The rows come from 7 hidden closed curves, with some noise, and rows from the same curve form a group. Each curve winds through 6 dimensions. The rows are also pushed far along 4 directions, which tell nothing about the answers.
Some rows, each with its group after it:
[ -1  -6  -9   6   1  -2   3   3 -10   3  -5   8  -9   0  -5   3   1   0]
J_473
[-10   6  -3   5   8  -9  -8  12   0  21   5  -3  -9   6  -1  10   4  -9]
J_175
[ 17   0  -7  -2  -3  -5   6  -5   2  -4   5   8   5 -14  -8   8  -3   0]
J_811
[  9   0   3   0  -4   5   8   1  10 -18   2  -1  12 -14  -3 -10  -2  11]
J_795
[  7  -8   7   0  -9  10  -1   0   1 -14  -4  -2   2   6  -4 -14   3  10]
J_268
[  5  17   4   2   4   1  -5 -16  14  -5   6 -13   6  17  -1 -14  -4   8]
J_473
[  3   3   6   2   2   7  -1 -11  -2  -9   6  -2   5   1   1  -3  -9  -8]
J_763
[ -4  -3  -2   5   3   1   5  -3 -11   6   6   6  -9  -7   0   9   5  -4]
J_473
[  0  -7  11  -1  -1  -1   1   7   5 -17  -9   2   3 -11 -17  -2   8  11]
J_763
[ 6 -1 -2  3  0 -5  0  1  2 -8 -1 -1  0 -1 -2 -4 -2  7]
J_175
[ 12 -15   7 -14 -13   1   1  10   8 -21  -9   2   9 -16 -13  -1   5   9]
J_811
[ -5   6  -1   0   5  -6  -3  -4   6  -6  -8  -8  -2  13   3 -11  -1  10]
J_763
[-3  6 -5  2  6 -6 -2  8  1 13  8  1 -4 -5 -1  9  2 -6]
J_175
[  3  -5  -7 -22 -10   3  11  -1   2 -18   7  16   9 -42  -4   5  -7  -5]
J_282
[  3   5  11  -9   0  10   0 -12   9 -20  -2   2  15  -8  -8 -10  -9  -5]
J_795
[-11  -7  -2 -13  -1   1   1   1  -5  -6  -5   4  -4 -11  -4   6   1 -10]
J_175
[ 7  7  1  2  4  1  2 -2  6 -4  5  0  7 -5 -2 -3  0  5]
J_811
[-4 13 -4 -5  4 -4 -3 -4  8  2  4 -1  2  1  5 -5 -6  0]
J_268
[-1  5  3  6  6 -2  1  1  8  0 -3 -7  1  6 -5 -4  8  8]
J_282
[-17  -4   0 -12  -2  -3   3  -1   4 -11  -7   0  -4 -11  -7  -2   2  -4]
J_811
[-12   0  10 -11  -3   7  -5  -4   2  -7   0  -3   5  -1   4  -3  -6 -14]
J_795
[-11  23  -4   8  15 -10  -9 -20   4  14  -7 -10  -2  38  21 -12 -12   2]
J_473
[ 12   3  11  10   1   2  -8  11  15  -3  -8 -15   9  22  -6 -15   6  20]
J_473
[ 11   4   3  -5   1   8   4 -19   2 -19   1   0   8  -3  -3  -9  -3   7]
J_795
[  8   3 -10  12   7  -5   3  -1  -5   6  -2   5  -4   4  -7   3   1   7]
J_282
[ 11   5  -5  10   1  10   9 -12  -4   9   9  -2   4   9  17  -3  -1   1]
J_268
[17 -3 -4  4 -2 -1  2  4  3 -8 -1  0  4  0 -6 -5 -2  8]
J_175
[ -8   4   6 -11   0   5  -1  -9  -1  -8   6  -1   4 -11  -1   3  -7 -15]
J_268
[ -8   4   9  12   5   6  -6  -2   2  18  -3 -18  -2  34  17  -8   6  -1]
J_268
[-1  3 -1 -5  3 -1 -2 -6  2 -4 -6  5  2  2 -3 -4 -4 -2]
J_795
[  0   2  10  -5  -1   7  -4  -8  -1 -12  -1  -3   5   0  -5  -4  -5  -1]
J_282
[ -8 -12  -1 -16 -10   3   1   7  -4  -5   2   5  -2 -18   3   6  -1 -12]
J_795
[  6  -3   1  11   4   5   0   0 -11   8   4   3  -2   5   3   6   0  -5]
J_811
[ -6   9   4  -9   0  -2  -4 -12  12 -14 -11  -7   7  12   5 -17  -9   6]
J_473
[-16  -5  11 -14  -5  -6 -11  20  15  -9 -10  -9  -1  -5 -17  -3  10   4]
J_473
[ -5  10   0  -8   4  -7  -3  -3   7  -7   4   0   4 -11  -4   0  -9  -5]
J_795
[ 8 -9  2 14  0  9  2 10 -9  7  1  3 -2  1 -5  4  6  0]
J_473
[10  3  0  1  0 -2 -3  0  3 -1  3  2  6  0 -4  1 -6 -4]
J_811
[ -7  -9  -1  -3   1  -7  -3   4 -11  -1  -8   8  -8  -4  -4   9  -1  -8]
J_811
[ 10   8   3 -16  -4  -1   0 -13  12 -31   2   0  15 -17  -9  -9 -16   2]
J_795
[ -9   8   6  -7  -1   5  -7 -13   1   0   5  -4   3  10  13  -6 -13 -15]
J_268
[ 19   9 -23   6   3  -6   8  -5  -9  22  16  16   0  -9  10  15 -10 -10]
J_763
[  9  -4   6  -2  -1   2   6  -8   3 -27  -7   7   8 -16 -15  -6  -1  11]
J_763
[ -1  -7  -5  12   4 -10  -2   9 -10  15  -8   2 -13  12   1   8   8   5]
J_473
[-10  15   0 -13   4  -7  -7  -7  12  -3  -1  -6   6   3   4  -4 -13  -9]
J_268
[ -7  -5   3   7   3   2  -7  11  -4   7  -1 -10  -7  15   7  -2   3  -4]
J_175
[  3  -9   5   8  -2  -2  -1  16   6  -5  -9 -11  -4   9  -5  -9  15  21]
J_175
[ 3  1 -5 11  7 -7  5  6  2 10  4  0 -5 -2 -3  6 10  6]
J_282
[ 38  -3 -16  27   5   0  12  -5 -15   6   6  14   0   2  -6   7  -2  11]
J_811
[-16   6   7  -5   4   4  -4  -6   3   3  -1   0   3   5   8  -3  -8 -17]
J_795
[-1  1 -8 -3  1 -4 -5  6 -1 13 -1 -7 -6 12  3  4  2 -5]
J_763
[ 0  3 -9 11  6 -7  3  3 -2 16  4 -1 -8  7 11  3  6  7]
J_175
[ 1 -5 -6 -3 -4 -5  2  1 -2 12  1  3 -4  0  9  8  3 -4]
J_811
[ 12   5  -2  -1   1   1   5  -5   9 -19   1  -2   9  -6  -5 -12  -2  15]
J_763
[ 7 -2  2 -8 -7  6 -4  0  4 -6  0 -6  5  5  3 -8  0  3]
J_795
[  6   0  -3   0  -3   4   2  -2   1  -7   1   4   0  -1   0 -10   2  12]
J_268
[ 8  4  3  7  3  0  1  2  8 -2 -1 -5  7  3 -8 -2  2  5]
J_268
[  1  16  -5  -4   5  -3  -6 -20 -10   4   9   8   2   2  11   5 -23 -13]
J_282
[  8 -10  -2   8  -4   4  -2  14 -14   8   0   5  -7   1  -8   8   6   5]
J_282
[ 9  4 -7 11  2  7  2  4 -2 16  3 -1  1 14  5 -3  1  2]
J_282
[ -5  -8 -11 -12  -7  -8   9   2  -5  -2   6  15  -5 -30   4  12  -2  -7]
J_175
[  8 -12  19   4  -8  12   3   1   6 -16 -11  -4  11   5  -4 -12   9  16]
J_763
[-14  12  -6  -7   5  -2  -7  -4   0  12  -2   1  -2   9   8  -2  -9  -9]
J_282
[  8 -19   5   2  -9   6   5  20  -3  -2   0   2  -1 -13  -6   6  16   8]
J_473
[-8 -3  9 -8 -6  9 -6  4  4 -1 -1 -9  2  7  6 -6  2 -4]
J_268
[-1 -4  4 -2 -3  2 -1  9  1  2  1  2  4 -6  5  2  0 -3]
J_473
[14  3 -1  9  1  2  8 -9  5  0  1  0 10  4  4 -3 -4  0]
J_268
[  5  -3   2  -1  -3   5   3  -7   1 -10  -3  -1   5   0  -6  -3  -4  -5]
J_282
[-14   1  -1  -2   2  -2   5   5   1   1   4   3  -2 -16   5   3   0  -5]
J_795
[-1 -7 -6 -1 -1  0  0  9 -4  8 -7  1 -6  2 -6  6  8 -1]
J_175
[18 -5 -7  4 -5  3  9 -1  0 -7 -4  1  5 -1 -3 -3  0 11]
J_268
[ 10  -3   0 -17  -9   3   1   0  10 -20  -4  -2  11 -13  -9  -6  -3   4]
J_763
[-6  5  9 -8 -1 -5 -7  1 10 -3 -4  1  8 -2 -2 -1 -7 -6]
J_763
[ 2 -4  6  3 -2  3  2  0  2  7 -6  0  3  7  5 -1  9  8]
J_763
[ 11  -1   0   9   0   6   4   0   4  -9  -8  -4   5  11   2 -16   3  19]
J_811
[ -2  -4   2   1   1  -4  -1  12   1   3   0   0  -5  -8 -16   9  12   1]
J_175
[ 32  -1  -6  22  -2   5   5  10   6   0   0  -6   6  16  -1 -15   7  29]
J_763
[-21  -9  -1  -8  -3 -10  -2  15   1   8  -6  -2 -13  -6   4   6  13   2]
J_175
[ 6  3 -5 -4 -4  3  5 -2  5 -2  2  2  6 -4  7 -5 -3  4]
J_282
[  3   0   1   5   3  -5   2   8   6   1   3  -2   0  -7 -10   4   8   3]
J_282
[-11   4   2  -4   5  -7  -9  -5   3  -3 -13  -3  -3  15  -2  -6  -2   0]
J_795
[ -1 -10   5  -2  -2  -5  -5   8   0 -11 -15  -1  -2   3 -13  -1   3   5]
J_811
[-25  -5   4 -14  -4  -2  -8   6   5  -6 -14  -6  -7   6  -3  -8   2  -4]
J_473
[-20 -10   5 -16  -4  -5  -4  24   5  -4  -5   3  -4 -22 -10   7   9  -6]
J_811

New rows. What belongs after each?
[ -1   9  13   5   6  -1  -8  -2  16  -2  -9 -18   5  25  -1 -14   8  15]
J_811
[-17  13   0 -10   7  -2   0 -19   4  -5  -4   5   5   0  14  -7 -18 -14]
J_795
[-4 -2 -6 -2 -4  3  1 -1 -1  4  3  0 -7  2 -1 -2  3  0]
J_473
[ 7  0  5  7  5 -1  1 -5  2 -2 -2 -4  1  7 -6  1  8  8]
J_811
[ 26  -2 -19  16   1  -6  11  -2  -9  22  10  12  -4   0   6  14   4   4]
J_811
[ -4   2  -8 -11  -4   2   5 -12  -3  -6  11   9  -3 -18  -4   2  -7 -11]
J_473
[ 3  0  3 -5 -3 -6 -7  6  2 -4 -2  0  2 -1 -6  1 -5  1]
J_282
[ -9  14  10 -12   6  -1  -5 -15  10 -10   4  -4   9  -5   3  -3  -9  -9]
J_811
[ 8 -8  4  7 -3 -5 -2 18  6  2 -2 -6 -2  3 -9  1 12 12]
J_282
[12 -2 -1 21  3  7  8  1 -6  3  2  4  3  4 -1 -1 -2  2]
J_795
[-10 -12   4 -14 -11   5  -5  12  -3  -5  -1   2  -4  -9  -3   0   1  -9]
J_268
[  1  -8  -2   9   3  -4  -5   8 -11  10  -8   3  -8  14   3   4   0  -1]
J_811
[-10  -4  -1  -1   0  -5   4   0   0   7   2  -1  -5  -3   7   7   3 -12]
J_282
[ 5 -9 -5  2 -5 -4 -3 12 -6  2 -2 -2 -7  4 -3  4  2  2]
J_795
[-11 -11   2   0  -3   1  -2  25   3   0  -8  -3  -6  -3  -8  -3  13   5]
J_811
[ -2 -12  -2   3  -6   0   5  25   3   2  -2  -1  -3 -11  -3   0  12   9]
J_795
[ -9   9   4 -15  -1  -6 -12  -4   0  -4   0   2   3  -3  -1   2 -17 -12]
J_282
[  7   4  -5  -1  -1   5   8 -19  -1  -2   5   2   5   1  13  -4  -8  -3]
J_811
[ -4  21  -1 -13   6  -1  -9 -23  10  -5   0 -14   7  19  12 -11 -18 -10]
J_763
[-2 -2  5  6  3  3  4 -6  0  2  3 -5 -1  3  2  2  5 -6]
J_282
[  2  10  -4   3   9  -9   2 -11   1   7   4   3   0   0   4   5  -1   0]
J_811
[  6   9  -8  -5   0   1   9 -19   0   1  16   8   6 -15   7   7 -11 -16]
J_811
[  1  -1   0  24   8   0   0   3  -8  27   3 -10 -12  28  13   4  14   4]
J_282
[12 -1 -5  3 -3  1  3 -5 -6 -6  5  1  1 -1  2  1 -9 -2]
J_795
[-11  -2   5  -9  -1   1  -6  -3  -2 -13  -3  -5  -2   1  -2  -3  -8 -11]
J_763
[ -1   4  -6   0   4   4   3 -10  -6   4   3   0  -1   5  13  -1  -5  -6]
J_175
[  9  -6  -7  -3  -3   5  16  -6  -5  -7  15  14   5 -34  -6  13  -3 -15]
J_282
[-18  -2   3   1   1  -8 -15  24  -2  27   0  -7 -13  13   5  10   9  -7]
J_282
[-2 -4 -2  1 -2  7  3  6 -1 -4 -1  2  1 -3  4 -6 -1  2]
J_811
[ -5  -4   6   2   1   4  -6   8  -1  -2  -1 -10  -3  10   5  -5   1  -3]
J_175
[-11   4   5 -10   1  -3  -2 -15  -2  -6   2   0   0  -4  10   2  -9 -10]
J_282
[ 24  -7   1  -5  -7   3   6  -4   1 -26  -4  10  13 -17 -13  -3  -7   7]
J_811
[  0   9  -7   7  10 -11  -1  -3   0  15  -1   1  -4  11  10   3   1   5]
J_811
[ 2  2  0  7  4  0  3 -3  0 -2  2  4 -2 -3 -5 -2  5  6]
J_268
[ 11  -7  -1 -13  -9   0   0   2   1 -19   1   3   4 -16 -12   0  -4   1]
J_795
[  8   3 -12   7   2  -7   4  -2  -4   8  -1   6  -2   5   9   1  -5   6]
J_473
[-11  -8   9  -2  -2   1  -1   9   6 -11 -16  -2   2   0  -9  -8   3   3]
J_795
[  7  10 -16   4   6  -1   9 -13  -7   4  10  14   2  -9  16   1 -15  -6]
J_811
[-20  -6  15 -13  -2  -1  -3  -5   9 -16 -20 -11   3   6  -3  -8   3  -1]
J_268
[  8  -4 -11   0  -4   5  10  -8  -9  -6   7  13  -3 -16  -6   3  -5  -5]
J_473
[  6   8   4   7   2  -2  -3  -1  12  -8  -4 -13   7  15   0 -14  -3  14]
J_795
[ 14   5  -3  -3   1   0   6  -8   5 -14   3   4  12 -14 -11   1  -9  -1]
J_268
[-16   1  -4 -21  -6   0   1 -10   1 -11   6   6  -4 -20  -5   2  -7 -16]
J_473
[ 10  -7  -4  -2  -6  -3   5   0  -2  -7  -2   7   0 -10  -9   4   0   2]
J_175
[ -1  -5  -7  -1  -1  -7   4   6  -2  -1   2   5  -5 -13   2   4   3   3]
J_175
[-17   0  12 -18  -2  -6 -11  10  10  -8  -8  -3   6  -8  -3   0  -7 -10]
J_473
[ -7   5  -6  -1   7  -5   3 -12  -6   2  -3   1  -3   1   5   5  -5  -6]
J_268
[12 -2 -6 27  5  5  0  7 -5 27 -1 -8 -6 34  6 -2  9  4]
J_282
[-27   9   3 -10   9 -14  -7  -1   9   6  -3  -5  -6   0   3   4   1 -11]
J_282
[  8 -12   3   0  -4   9   2  13  -1 -17  -5  -3   2  -7 -10  -6   6   7]
J_175
[  3 -11  -2  -7  -7   0   2   4 -12  -8   0  12  -4 -19  -8  10  -1  -2]
J_282
[ 9 -5 -4  3 -6  5  1  7  1  6  1 -4  0  8  9 -5  4  7]
J_795
[ 16  -5   2   9   0  10   4   3  -4  -4   4   6   5  -6 -12   2   1  -1]
J_795
[ 10   1   3  -2  -1  -5   2  -4   9 -18  -2  -1   8  -9 -12  -4  -2   8]
J_282
[-24   6  -3   1   9 -15  -7   6   4  20  -7  -7 -13  15  11   3   6  -2]
J_282
[  7  -4  -3  12   1   7   3   6 -10  12   9   0  -5   1  -1   9   6  -3]
J_268
[ 4 -3 -3 -2 -5  2  3  3  0  9  8  2  1 -5  5  7  1 -8]
J_811
[27  6 -8 20  6  2 11 -5  0  6 10  4  8 -1 -4  4 -1  5]
J_268
[  8  18 -10  -3   3   2   5 -38  -6  -4  19   9   5  -4  12   1 -25 -17]
J_473
[ 10   3   4   7   4   1   5 -18   0  -7  -6   4   7   7   0  -5  -2   9]
J_763
[ -4   9  -8  -5   5  -8  -2  -6   0   2  -3  -1   0   2   3   3 -11  -8]
J_268
[ 1  1 -1 -2  1 -6 -7  2 -2  6 -3  2  1  8  8  2 -9 -6]
J_811
[-19  10   0 -16   7  -6  -9 -12   0  -5  -6  -2  -1   2   1   1 -14 -19]
J_175
[ 25  11   5   7   3  11   3 -22  10 -22  -5  -3  17  15  -6 -21  -7  17]
J_795
[  8 -10   1   3  -7  -2  -1  22   0   4   3   1  -3  -9  -7   7  11   8]
J_282
[  2   2 -21   6   5  -9   5  -1 -13  18   2   8 -10   2  10  12  -5  -5]
J_268
[-1  0 10 -2 -2  6  1 -4  4 -2  1 -1  7  1  8 -4  0  0]
J_763
[-20   6   2  -8   2  -3  -7 -12   0   2  -2   2  -6   8  12  -5  -8 -10]
J_268
[  6  16   2  13  11   3  -1 -13   8   2  -2 -11   5  25   1 -13   0  12]
J_282
[25  0 -3 27  6  2  9  5  4  6  3 -6  1 12 -7 -5 17 25]
J_282
[ 17  -6   5  -2  -8   7  -1   2  -3 -16  -1   3   7  -6 -11  -4  -3  11]
J_282
[-2 -4  4  5  0  4 -2  5 -5  8  1 -1 -1  5  5  4  1 -5]
J_473
[ -2   5   1  -2   5  -4  -4 -11   2 -10 -10  -1   1  11  -4  -8  -5   4]
J_795
[ 7 -1 -5 -7 -5  2  1  5  4 -2  4  2  4 -8  2 -2 -1  2]
J_795
[ 7  5 -6  0  3 -2 -1 -6 -1  1 -3  1  2  7 -4  1 -6 -3]
J_175
[ 22  11  -5  13   4   4   7 -20   4   1   1  -4  13  18  13 -10 -11   6]
J_268
[ 15  -1  17   6  -2  17   1  -7   5 -22  -3  -7  16   6  -9 -15  -1   9]
J_473
[-20  -7   6  -9  -4  -1  -6   4  -1  -3  -7   2  -9   1   0  -3   3  -4]
J_268
[ -7  -3   5  -6   0   1   0  -8  -2 -10  -4   0   0  -4  -6   2  -4 -12]
J_282
[ -4  11  10  -8   3   8  -3 -17  13 -15  -7  -3  14   8   4 -18 -10  -2]
J_795
[10 -7  6  6 -2 11  0  6 -2 -2  1  0  4  1 -9 -1  5 -1]
J_795
[  3 -12 -12  -9  -7  -7   8   4 -10  -3   3  18  -5 -30 -10  18  -1  -9]
J_175
[-6 -9  5  4 -3  0 -2 16  1 12 -4 -8 -6  9  6  1 16  9]
J_473
[-5 -4  4  5  2  1  1 -3 -7  2  0 -1 -7  2 -2  4  7  0]
J_473
[-20  14  27 -20   1   6 -16 -10  27 -29 -17 -24  18  20   6 -32 -10   6]
J_811
[ -3   1   5 -10  -3   4  -9  -3   1 -17  -4  -4  -1   4  -9 -11  -5   4]
J_268
[ -9  13   1   2   5   3  -7  -3   7  15  -2 -11   1  24  13  -9  -3  -2]
J_282
[-10  15  10  -1  10  -8 -10 -13  12   2  -8 -14   2  25   7  -9   1   6]
J_811
[ 36   4 -13  11  -2   4  16 -14  -2   0  18  12  10 -16  -4   7  -4   3]
J_811
[ -5  29  -6   2  16  -6  -2 -34   0   3  12   5   2   7  15  -4 -21 -10]
J_268
[  4  -9  14  -6  -9   4  -9  14  11  -9 -10 -11   8   9  -5  -9   5   6]
J_811
[ 16  -2 -11  -3  -3  -3   7   0  -2 -11   6  12   5 -22  -7   5  -9  -2]
J_175
[ 23  -9  -2  12  -2  11  18  -8  -6 -11   2   5   6 -11  -6   0   8  12]
J_268
[-15  13   6  -4  10  -8  -6 -13   6   2  -6  -3   1   9   5  -2  -5  -4]
J_763
[  1   1  -6   0   3 -10   3  -5  -4  -8   4   8  -3 -14  -3   6  -6  -2]
J_175
[ 13  -7   1   0  -6  11   5   6   0 -12   6  -4   4  -9  -7  -3   5   5]
J_763
[-3  2  0 -5  2 -3  0 -3  7 -8 -8 -6  1  5 -1 -8  5 12]
J_763
[  0  -1 -11  -5  -3  -6   3   1  -2   9   2   5  -3  -4  10   5  -3  -4]
J_175
[  7  -6  -1   8  -2   7  -3  10  -1  -2  -3 -16  -5  19   1 -11   8  11]
J_763
[ 0 -2  2 -3 -3 -1 -4 -1 -5 -1  0  1 -2  1  4  2 -3  1]
J_282
[-6  0 -5 -9 -2 -3 -3  3  3  9 -6 -3 -2  7  6  0  0 -4]
J_175
[ 22  -1  11   5  -3  16   4 -14   9 -25  -8 -11  13  16  -6 -23   8  26]
J_795
[-10   1  -1   6   7 -11  -2  10   5  12  -2  -6  -8   6  -1   4  12   3]
J_282
[ -1 -15  -4  -3  -6   4   7   7 -12   2   6   8  -6 -18   1  12   5 -10]
J_175
[-17  10  -2 -12   6 -12  -1 -10   6  -3  -2   1  -1  -7   4   1  -6  -6]
J_282
[  8   7  -9  -2   3  -3  -1  -3   1  -2   1   3   4  -1  -2   0 -11  -5]
J_175
[-12   3  -3   6   9 -13  -5   6  -2  12  -2  -3 -12   8   0   6   5  -1]
J_175
[  2  -1  -8  -1   0  -2   7 -10  -6   2  -2  10  -1  -5   9   3  -3   1]
J_763
[ -3  -6  -8  -7  -2  -2   6  -4  -8 -11  -3  14  -4 -20  -9   5  -6  -7]
J_473
[ 16   9   2  14   6   2   2 -12   7  -3  -4  -9  10  20  -1  -8  -4   8]
J_268
[  8  21 -13   3   9  -3   3 -21  -1   2  14   8   2  -1   9  -4 -15   1]
J_268
[ 3  3  0  9  6 -4 -2  6  3  5  1 -4 -3  3 -9  3  8  6]
J_175
